The rows are grouped in 3 ways, from coarse to fine. Each group lies inside one group of the grouping before and may be the whole of it. The rows also spread widely along 9 directions, which tell nothing about the answers.
Known rows, each followed by its group in each grouping:
[ 38  18  11   0 -17  46 -43  49 -20  -3  44  -4   2   9  11 -11 -27   4
 -15 -12  -6  21 -33   3  27   8  -8 -12  -3  10  12 -31  32  -9  10   7
  -8   6] | k482 Tomo k9
[ 25 -15 -33  28  35   6   6 -57  53  17 -15 -15  19 -24 -21  12  16   6
  17 -10  -1   8   6  28  -4  13  21 -11  26  31  -8  -6  -8  12  22  -6
  42  24] | k482 Tokor k492
[ 68  43   6  10  28  48 -23 -49  21 -38   2  18 -37  29  13   8  47 -17
  47   7  17  29   3   3  34  75  -6 -35 -15  33  15  13   5  64   2  -6
  38 -11] | k321 kazo k696
[ 57  -9 -12  12  17  27 -28  31   6  -4  23   7  -7 -20 -28  -3 -23  15
  11 -12 -18  20 -24   6   3   7 -10 -23  17  14  21 -32  27  -3  -5  -4
   0   0] | k482 Tokor k393
[ 12  12   8   4   4  12 -32  22  -7   2  -3 -12   1   7  13   4  -2  -4
   0   8  -3  18 -27 -14   5   5  -9  -6  -3  12  10  -6  18   7  -6  -9
 -26  -4] | k482 mudi k777
[ 14 -10  12  -8  20 -28  -3   8   1  -1 -55 -10 -17 -12  -3  23  10  -5
   0  23  -6  17 -12 -24 -10  11 -12   3   6   1  11  22  -4   8 -40  -7
 -39 -16] | k482 Mam k877
[-25  -9 -31 -33 -58 -11  10  71 -27 -11  81 -19 -28 -32  -2  -8 -11  14
 -13  11 -31 -58  -8   0 -22 -46 -26   0   1 -42  -1  14 -27 -22  24  46
  38  37] | k482 Tokor k334
[  9 -41 -10  34  26 -36 -42  -1  30  13 -75  -2   8 -28 -34  43   1  -8
  -2  30 -26  16 -10 -29 -52 -48  18  -5  45  19  -2   4 -21  11 -21 -33
 -14 -18] | k321 Fevu k813
[-26 -18   8   0 -20 -33 -10 -10  17  15 -22 -37 -17  11  27   8  23 -16
 -29  22 -40  -3  21  12 -23 -38  24 -21  -6  19   0   4 -33  35   1  31
  24   7] | k482 Tomo k326
[ -1  27 -32  -5 -21  20 -49  32  -9   2  41  14 -57  35  21  -9  21  -1
  21  17  -3  16 -15 -14 -36 -63 -13 -44  12  19  14  17  -2  33  -1 -18
  -4   1] | k482 mudi k999
[ 36 -22   1  33  13  14   8 -23  37 -14  -6 -14  40 -28 -27  -5  14  -8
 -10  -8 -25 -23  12  14   5  20  10  -8  15  17   3 -38  -1   4  22  33
  31  19] | k482 Tomo k606
[ 20 -15  12  16  -2   1 -14  10   9 -20  -4 -15   8 -27 -18  18   0  -8
  -4  16 -23 -12  -3  -5  -2  19   3   7   4  -5   0  -9 -11   8   7  19
  25   4] | k321 Fevu k988
[ 26   4  -9  28  -7  46 -56  -1  10   4  35  -3  10  14   7  15 -11  -5
   5  -2  -7   5 -12  17  17   7  13 -11  -4  34 -11 -12  -1  20  49  -9
  59  16] | k321 Fevu k813
[ 44 -18  17   8  17   1  -2   2  19 -19 -20  -8  13 -37 -18  18   7  -5
  -3   1 -20   1 -10 -11  19  45  -8  -3   8   3   4 -12   0  10 -12  20
   4   8] | k482 Tomo k606
[  3   6 -54   9   2   6  11  10   9 -28 -10  22  -1  -2 -37 -16  48  -5
  27  18  11 -37   0 -37 -81 -64 -25 -34  49 -10  26   8 -16 -14 -16 -25
 -35   1] | k482 Tokor k492
[-17   4  -6  -8  -1 -19  11  -2   7   6 -12 -26  -2 -12  12   7  16  -6
  -8  19   3  -5   2  -9 -12 -21  -4   3   8  -4  -6  21 -14   0  -4   6
  -6  11] | k482 Tomo k9
[ -7  27  -6 -21 -17  14 -20   6  -5   1  25 -12 -31  26  44  -1  18  -8
   2  11   3  13  -8  -2   7  -5 -10 -20 -19   4   0  26 -12  25   6   6
  15   9] | k482 Tomo k326
[ -3  15  14  15 -18  25  -4  21 -13 -22  25 -21  28  11  -2 -28   1 -12
 -10   6  -6 -22   8  -2 -16 -21  14  14   3  -9  28 -45  25 -33  22  17
 -14  -4] | k321 kazo k696
[ 42  -5   5  22  21   5 -17 -10  29  -5  -7 -10   0 -11 -17 -11   5   2
   2  -4 -28  24   4  14  -2  -3  15 -23  23  20  18 -41  23  14  -8   9
  -2  -8] | k482 Tomo k606
[ -3  46  36   0 -31  49 -17 -26 -14  -8  52 -41  -3  61  66 -13  21 -24
  -8   7   8  -1  21  27  45  47  27   0 -63  29   4 -11   7  31  51  27
  56   8] | k321 kazo k696
[ 56  23  -4  23  19  28 -26  -2  14 -22  20   0 -25  29  -7 -35  20   5
  23  -6  -9  35   3  20  -4   5   5 -48   9  32  39 -45  38  23 -13   2
  -9 -18] | k482 Tokor k492
[  4  12 -65   5 -15  56 -59  10   9  22  15  29  10  18   8  16   4 -10
  15   2  16 -11 -38 -22 -33 -55 -13 -38  30  22 -10  28 -25   1  39 -45
  14  34] | k482 Tomo k326
[ -5  -6 -14 -15 -18 -21 -29  34   2  30  33 -21 -49  -5  13  -8 -22  17
 -17   7 -38  33  -7  14 -21 -74   9 -18  22   8   4 -12   7   7  -3   7
   8   5] | k482 Tomo k9
[  0  10  16 -14  -5  -4 -45  15 -13   7 -16 -14 -30   8  35  46  -5  -8
   0  31   5  39 -23 -20  20  26  -3  11 -25   2 -12  38 -14  28 -11 -19
  12 -10] | k321 Fevu k813
[-22   5  11  -5 -23 -18  -2  30  -9   1  21 -33 -18   5  18 -18   8   0
 -14  16 -26   0   8   0 -17 -38   6   2  -5  -2  12 -18  11  -1  -5  29
  -9   0] | k482 mudi k999
[ 13  15  24   5   2 -30   9   0   5 -20  -2 -23 -51  28  12 -37  38  -6
  -5  16 -30  18  36  16 -19 -19   7 -25  -5  13  40 -30  20  34 -32  33
 -18 -29] | k482 Mam k877
[ 20  32  -6 -13  37 -21  15 -41  19 -16  -8 -10 -63  10  22  -8  50   4
  40  15  12  41  11   7   3  30 -16 -24 -10   8  18  27   4  49 -35  -4
   1 -21] | k482 Tokor k334

New rows, each followed by its group in each grouping:
[ 19  -3  35  13 -24  15 -26  13   3   3  39 -41   2  22  24 -23  -5  -5
 -38  -7 -47  10  18  37  23   2  29 -16 -21  27  12 -60  23  21  25  48
  35   3] | k482 Tomo k606
[ 28   2  29   6 -18   7 -14  -5   7 -25   3 -22 -22   8  11  14  20 -19
 -10  14 -30  -8  17   4  16  34  14 -11 -22  17   9  -4 -18  41  11  40
  45   0] | k321 kazo k696
[-11  37 -31 -16   6  -8  31 -13   9 -16  55  -6 -60   1  11 -36  41  13
  40  15  10   5  17   9 -18 -31 -18 -13  11 -11   9  15   9  20  -3  14
  16   3] | k482 mudi k999
[ 69 -28  -1  19  20  -8 -30  29  26 -15  -8  14 -37 -44 -44  21  -5  11
  12   0 -46  20 -21  -7   1   6 -11 -32  31  14  12 -15  -2  39 -27  20
  11   1] | k482 mudi k999
[ -3  13 -16 -26   8 -23   9  -2  10  10  29 -19 -55 -34   5  11 -10  20
  27  17 -10  31   0   6   1 -21   3  16  19 -21  -5  17  -2   1  -2   3
  26   1] | k321 kazo k696
[ 41 -36  -4  13 -24  17 -47  63  -4   2   2   7   2 -21 -29  31 -21  -6
 -29   4 -45 -30 -27 -13  -6 -10 -12 -16  15  13   4  -4 -19   3  11  21
  14  22] | k482 Mam k877
[ 41   8 -47  -7  25  13   5  17  10 -15  35  15 -27 -36 -36 -10  -4  27
  41  -5   6  18 -21  -5 -13 -12 -27 -17  44 -18  18  -6  20 -15 -15 -11
  -7   4] | k482 Tokor k492
[ 53  -1   2  17  12  31 -48   7  11 -12 -16  16  -5  -4 -19  29  -2 -11
  12   8 -11  12 -21 -16   1  20   4 -22  16  18   9  -3  -3  21   2 -13
   8  -3] | k321 kazo k696
[-25  15 -37 -13 -11   2   2  -9  13  20  54 -16 -26   8  25 -19  16   9
   9   8  -8   4  14  24 -21 -63   5 -15  17   4  -8   3  -6   5  31   5
  35  18] | k482 Tomo k606
[ 46 -45  25  18   7 -31 -29  62  11 -11 -30  -9  -6 -54 -51  18 -28   7
 -24   8 -63   8 -25 -22 -17 -15   1  -8  33  -2  21 -36  12   2 -39  28
 -30  -6] | k482 mudi k999
[-10 -22 -13  -5  -6 -20  19  16  15   4   1 -22  13 -43 -17   5  -1   3
  -9   9 -21 -22   2  -6 -21 -31  -4  13  28 -19  -5  -3 -14 -24   5  17
   6  18] | k482 Tomo k606
[-10   2 -18   0   0 -12  19 -22  27  12  34 -31 -15 -10   8 -22  16   9
   0   1 -24   1  27  33 -10 -40  20  -7  15   4  -4 -19   0   8  24  26
  39  18] | k482 Tomo k606
[ 25 -12   5  -3   9   2 -13  -2  17  10  12 -21 -10 -24   7  19 -12   4
  -4  -1 -22  22  -8  17  27  20   6  -2   2  12  -9  -6   1  18   8  17
  30  14] | k482 Tomo k606
[ 42   4 -11  23  32  24 -34  -8  17 -16 -12  14  -3 -12 -24  16   5  -2
  30  12   6  23 -17 -12  -7  12  -6 -11  24   9   4   1   3  14  -2 -27
   1  -6] | k321 Fevu k988
[ 13  -4  21   7  -8   5 -11  21  -6 -26   2 -19   6 -17  -8  13  -2 -11
  -7  16 -17 -13  -8  -8   7  22  -3  10  -5 -13   3  -7  -4   3   1  18
  12   3] | k321 Fevu k988
[ -7  24 -15 -24   4  -5   0   9  -8  17  49 -26 -38   1  28 -15  -9  24
  16  -1   0  37  -7  22   9 -14  -3   4  -6  -9   5   1  24  -8   3   0
   8   1] | k482 Tokor k334
[ 23  13  10  13  -3  18 -30   0   1 -25  14  -6 -17  15   8   7  18 -13
   9  15  -7   6   4   0  10  20   2 -13 -14  17   2  -4  -4  34  13   9
  32  -5] | k321 Fevu k813
[  1  -8 -10  -8 -14 -25   7  26  -2 -10  23 -20 -30 -20  -7 -11  10   5
  -6   9 -30 -16   3   4 -20 -24  -9 -12   6  -9  12  -4  -9   5  -3  29
  13   8] | k482 Tokor k334
[-26  32  10 -30  -9 -10  33 -25   0  -4  35 -46 -31  12  55 -16  26  -2
   2  13   4  10  21  23  30  28  -2  11 -36  -9  -4  20  -6  21   7  40
  32  11] | k482 Tomo k326
[ 11   3 -47  24  11  14 -26  13  10 -11  10  22  -8 -11 -34  -8  10   3
  29  11   4   0 -10 -19 -55 -66 -11 -14  53  -7  11  -9   3 -13   8 -32
  -8  -6] | k321 Fevu k813
[ 10  10  -5  -8  -7   7 -14  26 -14 -11   4  -9  -5  -1   8   2  11  -4
   6   8   6  -6 -16 -16  -4  13 -17  -9  -8  -5  12  10   1  -2  -8  -1
 -11   2] | k482 Tokor k334
[-37  31 -15 -15 -13  -6   8  -7  -8  20  47 -40 -26  31  44 -34  15   6
   5   8   2  13  14  24 -15 -40  10  -1 -17   2   8  -5  14  -1  17   7
  10  -1] | k482 Tokor k334
[ 19 -17 -25   2  12  -5 -14  -9  22  12  -1 -10  -9 -25  -8  22   3   9
   9   1 -16   4 -11   8  -6  -1   0 -13  10  13  -7  15 -16  11   9   0
  31  19] | k482 Tokor k334
[ 27 -22 -13  11   0 -11  15   4  23 -17   2 -15  -5 -31 -27   4  17   6
  -2   4 -32 -21  11   5 -12   3  -2 -14  17   0   9 -10 -13   9  -1  33
  26  16] | k482 Tokor k492
[-19  -6 -13   3 -39 -13   8  59 -21 -19   7  -8   0   4 -23 -29  14  -8
 -20  22 -28 -51  11 -24 -65 -81 -12  -7  27 -18  29 -23  -3 -32 -10  20
 -42   0] | k482 Mam k877
[ 53 -38 -32  25  38   2 -13  -6  45  -7 -44  26  21 -61 -59  37   6   2
  17   2 -17  -9 -23 -22 -23  -1 -14 -18  61   7  -4   5 -21   3  -9 -14
   2  15] | k482 Tomo k606
[  2  -3 -26  25   4  47 -11 -36  30  30  28 -20  59  -8   8   3  -9  -4
  -7 -16   6 -13  -3  30  13  -1  21   7   9  26 -23 -19   3 -15  67  -4
  52  42] | k482 Tomo k606
[ 13   5  26   5  41 -10  11 -37  16  21 -30 -46  16  -1  18   5   1   5
   0   1   3  50   3  23  27  50  20  18 -20  25   6 -17  35  -1 -15  -5
 -10 -13] | k482 Tokor k393
[ 60 -27  -8  -7  -7  20 -21  76 -13 -38  -3  33   2 -76 -61  48 -35   5
  14  12 -15 -27 -57 -57  -1  28 -43  11  38 -42   6  16 -18 -31 -15   1
 -14  11] | k321 kazo k696
[-19   6 -17   7  27 -18  19 -29  27  17  -2 -24   2 -22   0  -8  14   8
  16   9   5  17   6   6 -18 -25  10  16  18   1  -3  -1  15  -6   2  -4
  -3   6] | k482 mudi k999
[  5 -19 -30   5   8 -24 -21  17  21  31   9 -23 -30 -13 -18  -7 -13  24
  -2   2 -38  30  -2  18 -45 -81  23 -23  46  14  16 -32  12  -6  -8  -6
  -4  -3] | k482 Tokor k492
[  7  -3  -4  -2 -39  41 -34  62 -21  -5  39  -4  25  -6   2   2 -21  -7
 -25  -3 -17 -28 -28 -15  -1 -18 -16  -2   3 -10   4 -22   2 -30  27  10
  -1  23] | k482 Tomo k606
[  3 -13 -21 -16 -17 -23  16  24   5  -6  28 -22 -33 -31  -8   6   3  17
   4  11 -26 -14   1   4 -14 -16 -10  -6  16 -17   2   8 -18   3  -3  29
  26  17] | k482 Tokor k492
[  4 -13  12   9   8 -41  24  -5  12 -35 -28 -19  -9 -37 -21  14  24  -6
   3  28 -19 -17  21 -12 -16   8  -4  13  11 -14   5   3 -19  14 -18  25
  10  -9] | k321 Fevu k813
[  2   8   0  21  -9  18 -16  -7   2 -21   7 -11  12  12   6   3  20 -16
   2  18   3 -18   7  -3  -7   3   2   2  -6   8  -1  -3 -10  10  23   1
  29   5] | k321 Fevu k813
[  5   3 -10  14  19  16 -18 -31  25  20 -24 -11  20   3   8  11  15 -11
   4   3   7  20  -6   1  -5  -6  10  -7  13  25  -5  -1   3   6  12 -21
   0   5] | k482 Tomo k606
[  1   3 -16   8  10   8 -16   7   0   2   5  -4  13 -18  -6  14 -10   1
  15  12  10  10 -15 -12  -8 -10  -3  20  19  -9  -4   5   0 -16  12 -22
   5   0] | k321 Fevu k813
[ 18 -11   5  -6  12 -11  15  -6   7   1 -14 -28   2 -24   4  26   5   1
  -2   9  -6   0  -3   2  17  46  -6  12 -16   2  -8  20 -11  10  -7  15
  24  14] | k482 Tokor k393
[-30   1  29   8 -25 -19  10 -17   1  -3 -19 -58  19  33  35 -10  38 -23
 -35  17 -16 -27  32  10 -11   9  22  -1 -44  19  10 -11 -12  17  10  34
  10   3] | k482 Tokor k334
[ 66  20 -22   8  59  26 -31 -51  42  19   6  14 -33  -4   3  11   0  16
  42 -13  15  84 -21  24  37  35   2 -30  23  43  -4   7  25  39  -5 -30
  23   1] | k482 Tomo k9
[-31  19   3 -29  -1   1  48 -26   1   5  22 -44  16 -18  40   6  13  -2
   2   9  25 -11   3   8  33  40  -8  44 -25 -25 -23  29  -7 -18  21  21
  26  25] | k482 Tomo k606
[ 22  -6  -5   0  27 -12  24 -25  20 -14 -26 -16  -1 -22  -9  15  26  -4
  17  10   2   0   6  -5  -1  40 -11  -4  -4   6   3  16 -12  17 -15   7
  11   4] | k482 Tokor k393
[ 13  22   8 -15  15 -18  15   0   2 -27 -16  -6 -46 -13  -1   4  21   0
  29  26   3  25   1 -20 -14   7 -12   4  12 -22  21  14   5   8 -38   0
 -25 -27] | k321 kazo k696
